The rows come from 4 hidden closed curves, with some noise, and rows from the same curve form a group. Each curve winds through 4 dimensions. The rows are also pushed far along 2 directions, which tell nothing about the answers.
Known rows, each followed by its group:
[  0  -7   1   9   7  -9   3   7   0  -2   3 -20  22 -21 -22 -20   6]
X
[ 10   8 -26  14  -7   8   0  26  -8   6  12   2  23  12 -22 -22   6]
J
[ 11  -2  -6  -7   7   0   4  33 -16 -10   8   0 -10 -17  -9  15   8]
G
[  2   2  -8  16 -18 -11 -12  -9  10  25   5   6  24  16   3 -19   0]
L
[  9  -1   5  -4 -14   8 -10   8   4   2  -2  18  -9   3   4  14   3]
L
[  6   1 -26  20   1 -12   3  30  -6   9  18 -10  34  -6 -27 -25   8]
J
[ 13 -16  30 -26  14   7  10  15 -10 -22   2   4 -44 -34  21  62   9]
J
[ 30  -1 -15  28  -6  27  25  24  -5   8  31 -16  59  -4 -24  -9  14]
X
[ -2 -11  -6  14  10  -9   0  -6  16   4   1  -9  26  -6  -5 -11   0]
X
[  4  -1  -9 -11   6  -5  -1  17  -6  -7   5   8 -15   2   0   9   0]
G
[-17   5  -2   4   1 -11   0 -30   5  10  -7  -6   0  14  11 -12 -10]
G
[  9  -2  20  -4  -5  13  13  14 -17  -6   9 -11 -10 -26  -1  26  12]
G
[ 26   5  -4 -16  -3  17  15  21 -25 -22  17   1 -16  -3   4  15   3]
G
[ 0  2  2 -4  1 15  3 -9  3 -7 -6  5 -5  8  6  3 -4]
J
[  0  -4 -14   5   3  -3 -10   3  14   5  -3  14   9  16  -2  -8  -4]
J
[  0   2 -12  38  -3   6  20  -4   2  19  19 -30  64  -4 -24 -29   6]
X
[-31   0  13  -3   4 -21  -4 -23   4  11 -15  -2 -25  -9  10  12  -8]
J
[  0   3   7 -15 -10 -18  -7 -13  -9   0  -2   8 -28   7  23   4  -4]
L
[ 10  -6   0  14   4  13  11   0   8   0   8 -12  32  -7  -5  -6   4]
J
[ 35  13  -8  21 -18  24  28  34 -36   0  38 -30  42 -18 -31 -15  18]
G
[ 18  -7  16 -11  -2  26   8   4   2 -10   0  13 -15  -4  16  40   1]
X
[ -1   8  15 -21   1   4  12  -1 -24 -14   2  -7 -38 -12  11  21   0]
G
[ -2   7   7   2 -18 -10 -10  -4  -5  12  -3   2  -5  -3   2  -6   3]
L
[-13  -5  11 -13  -2 -18 -17 -37  19  11 -19  19 -27  19  38  15 -14]
L
[-27   2   4  14   0 -20 -11  -6   8  25  -9  -3   6  -6  -6  -2   0]
G
[-10  10 -17  21   2  -2  13  -6  -5  10  11 -25  36   2 -23 -34   1]
J
[-12 -10   6   2   9  -3   0 -25  20   6  -7  -1   4   4  16  11  -7]
X
[ 11  -1   6   6  -3   6   2  23 -10 -10   4 -10  10 -22 -27 -13  11]
X
[ -4  -2 -12  16   4   0   6 -11  12  14   4  -4  27  11   0  -7  -2]
X
[-23   4 -15   9   0 -28 -22  -9  14  15 -14   6   7  13 -10 -32  -7]
X
[-13  -2  -1  -3  12  -4   6 -16   5  -7  -8  -8  -2   2   2  -6  -7]
J
[ 19   9  -6  25 -23   0   4  21 -16  14  22 -16  37 -11 -26 -27  14]
L
[ -7   6  -7  -6 -11  -8 -18   1   1  10  -9  21 -18  19   7  -1  -3]
L
[-12  -2 -12  -5  18   1   0  -6  11  -6  -9   6  -5  13   3   2  -8]
L
[ -9  15 -28  33  -9 -14   2  33 -18  27  18 -20  42  -6 -45 -38  13]
G
[ 12   6   4 -15 -11   1  -6  15 -15  -6   2  13 -26   1   5  10   4]
L

New rows. What belongs after each?
[-10   8  -5  10  -7  -9 -12   8  -2   8  -6   0   5   0 -24 -24   3]
X
[  2  -5   4  15   5  -1  13   9  -4   6  13 -21  23 -23 -15   2  11]
J
[  4  -1   6 -22  14  10   9  -3  -7 -25  -5   1 -26   0  11  15  -4]
J
[-24  -2  -2  -6   5 -28 -16  -3   7  13 -11  11 -21   0   4   9  -5]
J
[-10   9  -1  10  -9  -8  -5  22 -13  17   2  -3  -3 -12 -17   2   8]
G
[ 22   5 -14  10 -12  12   4  26  -8   5  17   2  21   6 -12  -5   7]
G
[  4  -3 -12  -3   9  -6  -2  14  -2  -7   4   3   0   1  -4  -2   0]
J
[-56   9   3 -16   9 -26 -18 -58  21  19 -36  18 -46  34  37  11 -26]
X
[-37   2  -3  10   1 -36 -21 -17  14  30 -14   2  -6   2   1  -6  -5]
J
[ 25  -4  11   0   4  18  28  12 -22 -19  22 -24  11 -25  -6  10  10]
G
[-17  11 -20  14   5 -11   3 -14   1  10  -2 -13  23  14 -16 -38  -6]
J
[ 35   7   2   3 -13  27  24  27 -31 -11  27 -18  14 -15 -12   4  14]
G
[-13  12   3  -1  -8   7  -6  -4  -5   7 -11   5 -11   3  -5   3   1]
X
[ -6  13   6  -1 -14   1   2 -12 -11   9   1  -4  -8   5   3  -1   0]
G
[-20  14  -8   2 -14 -33 -18 -25   1  26  -8   5  -6  21  10 -27 -10]
L
[-14  -1 -15   0   7 -20 -12   0   7   5  -7   7  -4  10  -2  -8  -6]
J
[ 23   3  21 -14  -8  22  20  20 -30 -15  15  -8 -22 -29   0  33  13]
G
[25 -6 -7 -4 -1  4  9  5 -4 -6 18 -1 11  3 10  1  2]
L
[-10   4   1   5  -6 -22  -3 -21  -3  13   0 -11   2   3   7 -20  -2]
L
[ -7  -2  -1   1  10  -9   5  -1  -3  -6  -1 -13   3 -10  -8 -13  -1]
X
[-21  11 -24  38  -7 -28   0  12  -8  37  13 -24  46  -5 -37 -43   7]
J
[ -6  -1 -21  12   3 -12  -5   4   8  11   3  -1  20  13  -6 -20  -2]
G
[-13   0 -12  16   0 -24  -5  11   1  21   6  -4  13  -7 -13 -10   4]
J
[-45   3 -12   1   9 -35 -24 -38  25  21 -27  12 -12  28  13 -19 -19]
X
[  5  -2  -9  -8  14  17   8  19  -2 -17  -1   4  -4   2  -7  13   0]
L
[-21  -2   7  14  -1 -16  -8 -15  16  23  -8  -1   7  -4   2   3  -1]
J
[ 18  -8  30 -23   5  21  18  -4 -13 -23   6  -4 -31 -20  23  43   4]
G
[ -6   1  10  -5   6 -11   5 -16  -5  -4   0 -11 -11  -5  12  -2  -5]
L
[-22  -7  11  -3  13 -18  -7 -23  10   1 -17  -6  -9  -7   5  -5  -8]
X
[ 37  -4   3 -15  -6  25   7  36 -15 -18  15  13 -14 -10   6  35  11]
G
[ 15   5  -7   1   4  20  14  35 -19 -17  11 -12   6 -16 -28  -2  12]
L
[ 40 -15  32 -19   7  31  30  33 -28 -33  20 -15 -19 -48   5  55  18]
G
[  9   6 -13  11  -9  -2   2  37 -15  10  15  -1  15  -9 -26  -4  12]
G
[ -6  15  -2  -2  -7  -3   9  -8 -19   5   6 -15  -7   1  -4 -12  -1]
G
[ 17  -8   8   9   1   5   3  23  -7 -13   6 -14  19 -30 -26 -11  14]
X
[-35  12 -19  39  -5 -31  -2  -7   0  43   4 -23  43   0 -29 -43   2]
J
[ 14  -6  15 -17  11  28  16  27 -18 -32   1  -4 -24 -28  -9  32  10]
L
[-53   6  -5  23  -1 -45 -21 -30  21  44 -20  -4   9  10  -4 -22 -10]
J
[  0  -3  26 -16  -4  14   0   0  -3  -7  -6   9 -34 -14  18  44   1]
J
[  8   4 -13   8 -10   3  -6  16   1  12   7  10  11  12  -6  -6   3]
G
[-22  -6  12   1   4 -19  -5  -9   4  12 -10   0 -14 -13   5  16  -2]
J
[ 12  15  -3  -1 -13  10  13   6 -24   0  14  -8  -2   3  -4  -5   3]
G
[ 10   8  10 -21  -9  12   6   0 -22 -12   5   4 -34   1  16  20  -1]
G
[-34  -2   9   8   3 -25 -10 -23  14  21 -14  -1  -8  -5   7   5  -6]
J
[ -6   9   5  -3 -15  -7 -10   3  -9   6  -5   6 -18   0  -3  -4   2]
L
[-20  11   4   2   1 -14   6  -3 -18  10  -1 -14 -11 -10  -9  -7   0]
G
[-29  -5  13 -33  16 -10 -13 -39  19  -6 -29  27 -63  19  47  39 -19]
X
[-10  -4   4   2  13  -2  12 -16   3   0   1 -16   7  -7   2   0  -2]
X
